The rows of a group lie close to one hidden flat surface of 5 dimensions, which passes through zero. Surfaces can cross.
In the rows, 128 means zero.
Some rows, each with its group after it:
[ 87 101 111 136 123 152 163  79]  (1)
[170 166 159 117  81 138 187 140]  (5)
[134 103 122 130 207  88 154 148]  (1)
[130  81  88 156 134  96 175 108]  (4)
[205 137 130 142 172 137  97  89]  (5)
[170 113  74 107 110 135 111 149]  (3)
[141 165  93 113 120 123 144 177]  (0)
[161 130 114 120  93 146 115 123]  (6)
[ 94 125 150 158 143 107  92 112]  (0)
[157 150 139 111  83 114 145 177]  (1)
[ 80 127 111 140 104 111 107 151]  (5)
[138 120  86 110 156 145 151 122]  (7)
[187 162 154 102 163 169 123 114]  (5)
[102 162 103  93 136 183 129 131]  (7)
[148 130  92 120 136 127 105 146]  (6)
[ 98 105 131  98 204 122 166 155]  (6)
[178 107 169 155 166 100 168  93]  (4)
[124 181 149 107  99 144 138 167]  (5)
[148 165  70 149  59 139 128 117]  (2)
[126 154  75 100 125 148 164 155]  (7)
[147 194 151 126 133 146 159 136]  (2)
[157 227 146 162 136 137 133 130]  (2)
[ 73 150 148 110 129 179  90 103]  (7)
[177 121 136  93 102 166 163 107]  (0)
[ 77 145 156 129  88 139 129 127]  (6)
[121  95 190 123 111 115  72 129]  (2)
[122 170 135 130  93 136 113 141]  (3)
[158 146 112 100 163 122 113 182]  (3)
[111  85  90  87 129 145 176 133]  (2)
[173 119  97 170  95  91  90 119]  (0)
[186 176 133 158  91 110 197 128]  (4)
[123 174 149 132 110 131 119 148]  (3)
[182 144 101  90  96 153 164 138]  (0)
[119  75 106 134 100 120 144 109]  (1)
[169 210 125 116 115 169 107 138]  (7)
[138 113 115 180  96  89  81 108]  (7)
[115  50 115 126 114 132 142  80]  (2)
[ 94 139 185 164 187  99 132 118]  (3)
[122 101  74 137 179 100 105 147]  (6)
[115 178 116  98  93 153 172 168]  (4)
[186 165 117 127  92 140 130 129]  (3)
[116  98 175  82 159 170 111 107]  (4)
[135 107  92 151  56 106 127 126]  (1)
[ 91 115 171 189 175  94 129  81]  (3)
[101 132 162 149  87  98 106 143]  (7)
[ 75 127  94 150 155 101 112 148]  (0)
[191 149 100 131 103  96 133 172]  (0)
[110  86 133  85 132 144 156 137]  (2)
[121 199 141 143 179 144 115 125]  (1)
[145 133 139 149 142 106 118 126]  (4)
[145  91 121 119 131 143 143  93]  (5)
[113 124 104 172 150  83  77 135]  (5)
[ 62 110  71  96 125 139 110 164]  (4)
[167 137 134 130 106 105  66 161]  (1)
[ 68  96 123  99  86 158 120 116]  (6)
[217 116 120 132 127 128 125  97]  (6)

New rows, each followed by its group:
[ 86 133 164 108 148 137 150 140]  (3)
[ 66  95 100  99 167 127 100 159]  (4)
[127 125  93  77  92 163 185 152]  (2)
[120 143  96 127  86 164  62 103]  (5)
[ 83 107 111 107 140 140  85 139]  (4)
[126 146 143 122 155 133 129 133]  (1)
[ 77  91  98 106 162 126 147 151]  (4)
[178 153 161 165 159  84 162 138]  (4)
[ 92 118 126 108  67 162 147 114]  (3)
[159 132 158 107 203 140 135 124]  (5)
[124  68 100  68  94 172 181 112]  (3)
[ 71 118 112 139 119 105 115 148]  (5)
[116 132  91 175 129  97  47 126]  (5)
[181 146 182 118  99 144 133 117]  (0)
[ 93 130 100 124 151 107 125 173]  (4)
[103 140 186 120 135 150 109 112]  (7)
[126  89 128 132 136 123  93 107]  (1)
[161 143 122 162 118 100 146 123]  (4)
[ 85 122 103 160 102 104  69 132]  (3)
[ 96  96 113 145  92  95 154 131]  (5)
[132  89 126 111 131 108 163 142]  (1)
[ 89 131 110 124 140 139  70 134]  (5)
[108  95  56 151 170  91 105 139]  (2)
[ 88 143 166 148 133 132  95 108]  (0)
[191 157 178 149 116 129 127  99]  (4)
[107 149 113 116  63 166  94 130]  (5)
[125 144 103  94  82 164  99 149]  (6)
[125 137 156 113 159 168 110  97]  (7)
[150  96  89 182 129  57  87 140]  (0)
[139 140 159 129 153 164  86  81]  (7)
[108 132 138  80 122 155 148 159]  (3)
[163 109 154 144 133 129 143  86]  (4)
[119  51 148 144 155  88 140 104]  (7)
[ 96  88 117 149 186 141  90  64]  (1)
[108 144 118 153 159 138 107  94]  (1)
[109  78 145 100 134 129 207 123]  (5)
[108  95  79 136 138  99 201 134]  (4)
[170 131 109 155  96  76 141 160]  (7)
[ 78  56 138  76 114 169 155 101]  (6)
[104 129 104 105  51 173 109 112]  (5)
[107 153 144 145 153 112 102 147]  (3)
[160 158 201 111 134 162 102 115]  (4)
[132  82  95 180 130  72  86 109]  (0)
[126 139 186 141  92 100 120 152]  (7)
[180 131  87 129  81 140 118 117]  (3)
[142 142  90 126  90  84 178 192]  (7)
[ 81 105 161 131 150 126 159 118]  (6)
[144  95 129 142  90 135 120  85]  (6)
[ 90  96 120 122 138 155 163  83]  (1)
[190  94  63 173 130  84 126 110]  (7)
[112  53 169 108 114 127 107 107]  (2)
[192 122  75 102  98 147 126 134]  (3)
[171  94 115 121 156  86 161 162]  (0)
[138 103 124 169 138  76 100 130]  (0)
[173 159 145 158 135 153  58  76]  (7)
[193 124 118 143 130 142 112  77]  (5)
[115 131  81 150  82 168  89  68]  (0)
[124 126  94 166  74 103  97 118]  (5)
[142  46 114 131 142  92 103 125]  (1)
[ 98 141 167 113  87 160 169 110]  (3)
[176 122 189 147 175 106 146 112]  (4)
[126  94 130 110  97 171 127  78]  (4)
[182 110 128 113 151 138 182 104]  (3)
[155  99  89 124 147  93 150 159]  (0)
[145 113  91 169  69 109 107 102]  (5)
[ 87 174 130 103 134 160  69 157]  (5)
[156 186 132 142 126  99 162 170]  (4)
[122 144  99 107 119 128 171 169]  (7)
[144 165 148  95 101 177 202 120]  (2)
[154 156 149 145 133 152  63  87]  (7)
[116  71  77 110 149 117 100 142]  (3)
[164 158 173 128  99 157  97 103]  (4)
[161 111 132 135 101 138 188  85]  (4)
[123 151 110 112  86 157 170 137]  (4)
[124 186 123 146 144  95  84 186]  (4)
[ 99  66 104 119 153 145 115  89]  (5)
[135 100 149  90 126 154 198 114]  (5)
[106  88 106 158 110 118 119  87]  (3)
[149 138 203 124  58 148 102 109]  (2)
[176 195 145 110 153 132 146 177]  (6)
[178 119 147 153 108 104 106 118]  (0)
[151 119 158 118 118 153 127  96]  (4)
[166 159 162 150 142 105 136 135]  (4)
[122 115 113 152 180  71 168 156]  (4)
[144 174  98 180 108  79  97 156]  (4)
[173  70 104 151 115 104 115  90]  (0)
[186  63 126 144 135  86 135 113]  (0)
[132 168 136 142 159 117 118 144]  (2)
[131  91 101 138 172 103 106 127]  (3)
[135 141 130 112 177 113 109 173]  (3)
[180 163 173 144 108 104 124 149]  (7)
[123 146 130 109 115 143 149 141]  (4)
[129 154 154 121 142 112 134 164]  (0)
[175 111 148 107 155 143 196 102]  (3)
[112 149 148 133 162 102 134 168]  (5)
[111 107 118 115 197 124 162 132]  (2)
[133 105 151  85 111 143 153 148]  (1)
[159 171 135 156 168 102  62 147]  (1)
[160 169 171 137 148 111 115 151]  (4)
[160 156 146 143  99 132 107 110]  (4)
[134 163 144 130 167 121 105 153]  (5)
[152 131 108 129 125 161  67  91]  (5)
[107 156 137 127 123 121 120 164]  (5)
[ 79 114  97 125 107 116 148 153]  (7)
[139  63 134 105 164 101 129 145]  (1)
[ 84  90 126 166 107 116 128  75]  (3)
[149 128 184  56 136 141 175 188]  (1)
[160 122  89 105 166 124 119 149]  (6)
[126 165 140 111 144 145 100 144]  (5)
[176  87 155 103 154 114 174 137]  (0)
[123 190 119 138  85 146 152 130]  (1)
[114 129  77 131 143 164  92  86]  (7)
